The groups are shells around one centre, one inside the other: the same stretched ball of 7 dimensions in 10 sizes.
In the rows, 128 means zero.
Some rows, each with its group after it:
[129 108  98 113 100 199 122 126 131  90 139 104 115 113 162  82 110  54
  71 163 169 128 127 144 176]
(4)
[126  90 104 100 110 182 112 136 132  75 141 108 108 158 140 107 138  62
  84 143 149 113 132 141 160]
(8)
[135 109 101 142  99 175 108 120 109  75 149 111 115 113 175  89 118  69
  70 163 142 125 142 152 164]
(0)
[124  92  96  98 108 162 102 138 104  54 142  97 108 163 133 105 153  59
  73 146 126 128 124 137 164]
(3)
[137  81  78 123 112 180 101 135 129  73 178  95  85 151 136 106 125  64
  99 124 132 113 124 145 182]
(5)
[112  71  63  87 119 189 105 137 137  54 163  84  87 151 135 110 138  51
 104 120 153 120 106 145 193]
(4)
[131  94 119 100 104 174 108 145 114  77 131 112 115 167 128 107 146  65
  75 153 136 111 132 140 149]
(8)
[124  93  81  97 113 194 112 129 131  72 148  91  98 138 145  96 130  50
  76 141 165 132 117 133 183]
(9)
[111  87 122  85  96 184 115 152 117  75 114 117 129 148 135 109 141  65
  91 163 150  97 124 160 149]
(9)
[117  90  99  90 104 175 110 142 115  62 134 101 114 153 135 101 143  56
  81 151 140 120 119 145 167]
(7)
[123  96 117 104  88 157 114 150 105  70 134 116 130 156 132  93 133  64
  85 165 109 109 129 157 155]
(5)
[127 102 125 122 102 164 103 132 100  66 125 122 126 145 159 110 149  76
  70 163 136 111 149 152 136]
(3)
[115  85 103  91 100 189 106 150 105  70 127  99 113 137 132 107 141  60
  86 156 153 109 110 153 167]
(3)
[118  98 116  93  92 194 120 148 115  86 118 110 127 127 141  92 124  58
  80 172 158 109 117 155 163]
(9)
[132 106 130 116  95 176 109 139 100  82 119 119 128 138 149 100 138  70
  65 173 143 112 139 148 142]
(1)
[127  67  90 114 109 165  90 151 109  58 167  99  91 168 121 125 148  74
 111 124 112  95 121 158 167]
(4)
[138  96  81 132 110 156 104 124 123  61 178 101  97 156 151  95 128  64
  83 132 113 129 139 139 175]
(9)
[134  99  96 113 106 185 112 131 125  80 149 101 105 140 146  93 125  58
  74 149 149 125 128 137 172]
(1)
[121  85  91 117 106 177 106 135 123  65 153 106 106 137 153 107 130  67
  98 141 140 108 130 159 169]
(1)
[125  98 119 126  88 157 105 142  93  66 135 120 130 135 152  99 133  75
  85 169 114 105 138 167 149]
(0)
[125  82  77 113 112 175 103 133 125  60 166  95  94 147 144 106 133  61
  95 130 136 118 123 147 180]
(1)
[122  79  71 111 107 166 104 139 123  55 174  93  95 151 138 102 129  60
 104 128 118 117 118 153 187]
(0)
[123 102 115 103  97 172 121 137 126  77 132 118 128 149 148  92 127  61
  80 162 135 115 137 150 156]
(3)
[119  78  86  90 115 184 107 140 134  65 151  96  97 163 131 112 143  57
  95 129 148 114 119 142 174]
(7)
[118 101 113  89 110 193 117 129 128  75 115 110 120 143 154 103 144  57
  65 159 176 123 133 136 153]
(4)
[127  83  98 105 102 161  99 149 102  60 152 100 105 164 123 107 145  65
  89 143 111 112 120 148 167]
(7)
[132  89 103 117  96 178 108 146 115  81 152 107 109 141 135  99 122  66
  93 151 129 105 124 156 169]
(1)
[129  90 114 106  96 174 105 152 101  76 136 108 115 151 127 104 138  67
  85 158 127 105 122 153 158]
(8)
[125  97  95  97 111 180 114 129 130  69 142 101 108 154 144  97 138  53
  72 145 150 130 128 132 169]
(2)
[130  89  80 110 113 165 108 130 133  61 170  98  96 165 139  98 133  57
  88 129 123 126 129 137 178]
(9)
[118  79 107 101 108 188 102 145 117  70 133 108 108 147 139 120 146  70
  96 145 154  97 125 156 156]
(6)
[131  89  83 128 110 173 106 126 132  67 170 104  98 143 156 102 124  66
  96 132 133 116 136 151 175]
(2)
[137  93  85 134 105 168 101 130 114  67 171  99  98 138 150  98 125  66
  87 139 124 121 131 148 176]
(6)
[123 103 122 101 105 199 120 130 133  89 116 120 124 133 159 101 131  63
  72 164 177 112 140 145 148]
(5)
[133  89 103 109 108 160 100 141 108  63 151 104 105 172 128 109 150  66
  79 141 117 117 131 138 158]
(6)
[131 109 134 113  83 175 125 145 117  96 124 128 140 136 146  83 113  66
  79 180 131 104 139 159 148]
(4)
[129  86 113 110  92 173 110 154 115  82 146 114 116 152 126 101 125  68
 100 153 119  95 125 161 161]
(0)
[119  83  91 114 105 172 104 137 120  61 153 106 107 143 149 108 134  67
  99 141 133 108 129 159 168]
(1)
[124  88 124  99  99 173 111 150 119  78 129 120 122 164 130 110 141  70
  91 154 131  96 133 155 146]
(2)
[132 106 102 122 103 162 105 127 103  63 144 105 115 143 154  94 139  63
  63 157 129 132 137 139 160]
(6)
[131  87  99 102 105 190 103 147 111  79 144  95  99 147 125 105 137  61
  82 146 148 114 114 141 171]
(3)
[114  94 104 107 104 180 110 131 118  64 129 112 120 131 162 105 138  65
  83 157 155 113 133 156 157]
(0)
[131  85 107 123 102 160  95 144 100  63 152 110 108 157 136 114 145  76
  91 145 113 103 134 156 154]
(6)
[118  74 104 103 108 166  91 150  98  52 140 105 106 163 129 127 161  74
  97 139 126  98 124 158 153]
(0)
[113  93 100 100 111 180 112 128 129  60 132 110 116 143 160 108 143  62
  83 148 158 118 136 149 158]
(5)
[129  75  94 115 101 183 100 152 113  77 160  99  97 144 126 110 128  69
 106 138 130  96 115 160 175]
(9)
[133  96 101 117  96 162 110 141 112  72 156 107 113 151 137  91 125  63
  85 152 112 117 128 149 168]
(6)
[144 110 125 141  96 153 103 130  96  74 143 122 123 148 155  98 136  77
  65 164 113 117 154 146 140]
(2)
[126  91 103 109 110 200 111 132 133  84 138 108 106 133 153 107 129  64
  86 147 171 109 131 148 163]
(3)
[134  89 100 112 111 180 109 135 134  79 155 107 101 161 138 105 133  64
  88 136 140 112 135 141 164]
(7)
[117  78 104 111  98 158  98 151  99  54 145 110 115 154 135 116 146  74
 103 147 111  96 126 168 157]
(5)
[121  85  93  96 102 183 111 146 121  72 146  98 107 146 131 100 130  57
  93 146 140 112 114 150 177]
(1)
[128  97 105 128 101 179 103 131 107  72 141 110 114 122 161 103 130  71
  81 157 146 112 135 157 159]
(7)
[141 120 124 137  92 151 110 125  97  72 137 121 132 139 164  85 131  70
  54 175 116 130 154 143 144]
(0)
[127 104 103 108 101 180 115 131 118  75 136 106 117 136 151  90 128  57
  70 160 148 127 129 142 165]
(8)
[115 101 109  92 105 183 114 132 116  67 118 108 123 137 154 100 143  57
  69 163 162 124 128 143 157]
(5)
[133  92  91 129  98 188 102 137 106  80 154  97 102 114 150  96 118  66
  86 153 146 114 119 156 178]
(4)
[125  95 114 109 107 182 111 132 126  76 132 116 117 146 153 107 138  68
  81 152 153 110 141 148 150]
(8)
[120  76  95 102 105 203 108 147 128  83 143 101 101 131 137 111 126  64
 104 142 164  96 113 160 174]
(5)
[133 104 127 113  97 177 108 139 101  81 122 116 124 142 145 101 140  69
  65 169 144 113 137 145 144]
(8)
[135  88 103 121 106 157  97 140 106  63 157 107 105 167 133 110 146  72
  86 140 111 111 136 146 157]
(6)
[128  82 110 104 100 154  96 155  94  60 145 105 110 176 116 114 155  70
  89 145 104 105 124 149 155]
(9)
[134 108 129 118 102 170 115 129 123  82 129 127 127 154 156 100 136  71
  69 162 140 113 155 143 138]
(2)
[134 113 134 122  95 170 110 133  99  81 118 124 133 138 156  96 138  72
  58 177 140 117 147 146 137]
(7)
[141  95 104 122 108 168  96 136 100  70 152 101 101 157 135 106 146  68
  70 145 127 122 132 135 159]
(2)
[140  95 123 105 101 174 113 147 124  89 141 116 113 173 122 102 135  66
  80 150 127 107 136 139 151]
(4)
[115  96 107  93  99 183 116 140 118  71 125 108 123 137 146  96 133  57
  81 162 152 116 123 151 163]
(2)
[133 106  94 123 105 184 113 122 123  78 149 103 109 125 163  88 120  59
  69 154 153 131 134 140 172]
(7)
[129  99 107 117 109 178 104 128 113  69 137 109 111 140 157 106 142  68
  72 152 151 120 139 143 154]
(8)
[117  77  99  96 117 179  95 140 113  55 136 102 101 161 137 128 163  69
  89 135 151 106 126 147 155]
(3)

New rows, each followed by its group:
[137  88  99 135 108 163  94 134 106  65 162 107 100 150 147 113 140  77
  88 139 120 109 139 151 158]
(2)
[147 110  90 144 109 173 107 113 124  78 169 104  99 133 167  87 118  64
  66 145 138 136 146 133 172]
(4)
[136  96 102 123 110 165  99 130 108  64 152 105 104 156 146 107 145  69
  72 144 129 123 139 138 157]
(8)
[143  98  99 128 102 147 100 136 103  63 166 105 105 167 134  96 138  67
  76 144  96 125 137 139 163]
(5)
[116  88  99 112 108 159 101 132 110  48 142 110 114 152 154 113 151  70
  88 145 129 113 137 155 155]
(5)
[112  68  96  91 107 182  99 154 116  61 141 101 103 157 125 124 149  68
 109 136 141  93 114 161 165]
(3)
[137 100 117 114 108 165 112 132 129  76 145 119 114 173 142 103 140  68
  75 146 128 116 150 136 147]
(9)
[140 112  90 126 102 169 112 122 115  73 158  99 108 135 156  79 120  54
  61 155 132 143 132 132 176]
(9)
[143 118 126 151  94 172 111 120 108  88 138 127 128 116 179  89 117  77
  63 174 141 117 159 153 143]
(4)
[117  91  99 108 113 170 103 127 118  53 137 109 112 149 159 113 151  67
  81 144 146 118 139 147 154]
(9)
[134  81  86 128 111 153  96 135 118  56 177 104  94 169 138 112 140  72
  99 125 103 112 137 149 167]
(4)
[118  76  80 109 104 165  91 147  92  47 156  89  98 143 132 111 146  65
  96 139 120 114 109 157 179]
(4)
[125  91 103 103  94 174 107 150 100  72 140 100 114 142 128  96 133  60
  83 158 127 114 113 152 170]
(7)
[119  79  85 102 117 163  99 134 122  48 157  99  98 170 138 117 154  64
  93 126 128 117 129 144 167]
(0)
[135  83  87 136 108 170  90 136 102  64 169  97  92 139 144 112 136  74
  93 135 125 110 127 154 172]
(5)
[138  95 101 140 105 154 100 128 112  64 164 114 107 152 155 105 134  76
  85 142 111 114 149 151 156]
(3)
[121  97  97 116 105 176 108 128 116  64 141 107 114 129 162 100 133  65
  81 153 148 120 133 152 164]
(6)
[125  88 110 106 113 189 110 133 137  78 137 116 109 153 149 115 139  69
  89 142 161 103 141 147 152]
(3)
[122  80  99  95 109 185 101 148 113  69 139  98 101 155 126 116 148  63
  89 141 147 107 116 146 165]
(8)
[138  99 129 115 103 181 107 140 112  87 129 118 116 154 140 108 141  72
  71 158 146 107 141 142 141]
(6)
[127 101 122 115 104 161  99 133  95  60 124 116 123 153 151 112 158  74
  65 161 134 117 144 145 137]
(0)
[139 100 112 138 104 185 101 128 108  83 143 113 109 124 162 106 130  76
  74 156 153 111 143 150 153]
(4)
[122  98  96 123 100 184 108 129 110  71 141 105 114 112 166  96 124  65
  81 160 154 118 129 158 169]
(0)
[139 103  92 119 106 168 111 128 124  73 161 102 104 152 145  88 126  57
  72 145 127 132 134 134 173]
(2)
[144 110 121 136 105 155 103 124 106  72 145 120 117 157 157 100 142  75
  61 157 121 124 157 137 141]
(3)
[122  82  80 106 109 178 102 138 116  61 157  92  97 144 138 105 136  59
  92 136 139 119 116 148 180]
(8)
[137 114 113 125 107 165 106 120 105  68 136 111 118 144 163  95 143  66
  52 161 140 136 148 132 148]
(0)
[138  90 111 136  95 167 103 144 111  81 158 117 111 145 142 104 123  78
  97 150 114  96 138 163 157]
(9)
[131  99 114 100 106 198 116 137 128  91 128 109 113 142 142 100 131  60
  72 156 168 115 129 138 158]
(3)
[121  84  96 107  92 187 111 151 113  79 145 102 112 126 136  96 118  62
 101 155 138 102 111 165 178]
(0)
[134 117 121 126 107 177 112 115 117  76 126 120 125 132 176  96 137  68
  53 166 159 129 156 137 142]
(4)
[120  84 111  83 104 189 106 153 110  75 124 101 111 156 121 111 149  60
  82 152 152 108 113 144 160]
(2)
[134  83 104 121 101 166 103 146 117  74 159 111 105 160 132 108 131  73
 100 140 114  99 132 157 161]
(3)
[140  86  87 117 119 161  91 133 110  57 168  93  87 176 129 114 155  66
  77 125 120 126 131 129 166]
(4)
[130 100 121 128  88 168 115 141 113  83 140 125 129 133 154  93 117  73
  90 167 123 100 142 167 152]
(3)
[131  86  88 121 111 182 103 132 126  72 162 101  95 144 147 107 130  66
  92 134 143 113 130 148 172]
(1)
[133  98 115 123 108 163  98 130 104  63 139 114 113 156 151 112 152  74
  71 151 132 116 146 143 143]
(6)
[140 107 131 133  89 179 107 141  96  93 129 120 125 125 151  96 125  75
  70 176 138 105 139 156 145]
(9)
[136 100 119 101 106 187 108 139 112  84 127 106 111 155 133 103 144  62
  62 157 154 120 130 131 152]
(3)
[120  86  79  92 115 181 108 133 129  60 153  90  96 155 137 103 141  51
  84 133 149 129 117 135 181]
(3)
[130  85 109 113  98 171  94 152  88  69 141 102 108 148 126 111 146  71
  84 153 124 106 119 153 159]
(3)
[139  94  84 139 108 165  99 126 114  65 174 100  96 140 154  99 127  69
  85 137 122 122 136 147 174]
(2)
[134  88  87 134 112 167  97 127 119  63 170 104  96 147 154 109 134  72
  91 132 127 115 139 149 168]
(2)
[137 116 124 122  88 167 109 137  84  79 124 111 130 128 150  84 131  64
  52 183 130 128 133 144 151]
(4)
[125  81 106  83 116 188 108 145 134  76 137 103 101 177 120 117 151  60
  87 134 153 108 124 134 159]
(9)
[139 110 108 117 100 178 121 129 131  88 147 112 116 143 151  83 116  58
  69 158 140 127 139 137 164]
(3)
[142 102  97 134 100 160 101 132  98  69 161 101 106 142 145  91 130  66
  70 152 114 128 132 142 168]
(2)
[134  87 110 130 109 166  96 134 113  68 152 116 106 156 148 119 144  80
  90 140 128 102 146 153 147]
(3)
[126  87  84 117 107 168  99 135 108  57 160  95 100 144 144 104 137  63
  88 139 127 121 123 149 175]
(8)
[128  95  79 109 112 192 113 126 136  75 158  93  97 133 152  92 122  52
  80 139 159 131 122 137 185]
(0)
[130  92 122 101 103 174 112 144 125  80 134 119 118 170 132 108 141  68
  84 150 134 103 138 145 146]
(2)
[138  99 133 127 107 175  96 134  99  78 125 122 117 150 151 119 154  82
  67 159 146 104 151 145 129]
(4)
[146 115 133 151  91 169 106 129  97  89 136 127 127 124 167  94 123  81
  64 176 131 111 156 154 139]
(4)
[136  91 107 115 108 174 105 138 122  77 151 110 104 161 136 108 137  69
  84 141 133 110 136 143 157]
(8)
[133  98 135 110  99 178 112 144 117  88 124 125 125 158 138 108 139  73
  79 162 140  99 143 150 137]
(7)
[123  73  92 103 108 177  91 152  97  60 148  92  96 153 122 120 152  68
  95 137 133 105 111 152 169]
(0)
[135  77  86 135 109 168  90 139 110  64 175 100  89 149 139 116 136  76
 103 127 118 103 129 157 171]
(4)
[132  88  85 127 106 167 101 133 115  64 167 100  99 143 147 101 129  66
  91 138 123 117 129 151 175]
(8)
[137  82  90 134 104 170  94 141 106  69 170 100  94 143 138 109 130  74
  97 136 118 106 126 156 172]
(9)
[121  91 116 111 101 181 105 140 107  71 126 114 120 136 151 111 141  72
  84 160 149 103 133 158 149]
(6)
[117  84 109  93 107 189 112 142 131  75 130 112 114 152 140 113 140  64
  94 147 157 101 129 153 156]
(7)
[121  68  89  99 108 160  94 155 109  52 160  97  97 176 115 120 152  68
 108 127 108 101 116 155 169]
(4)
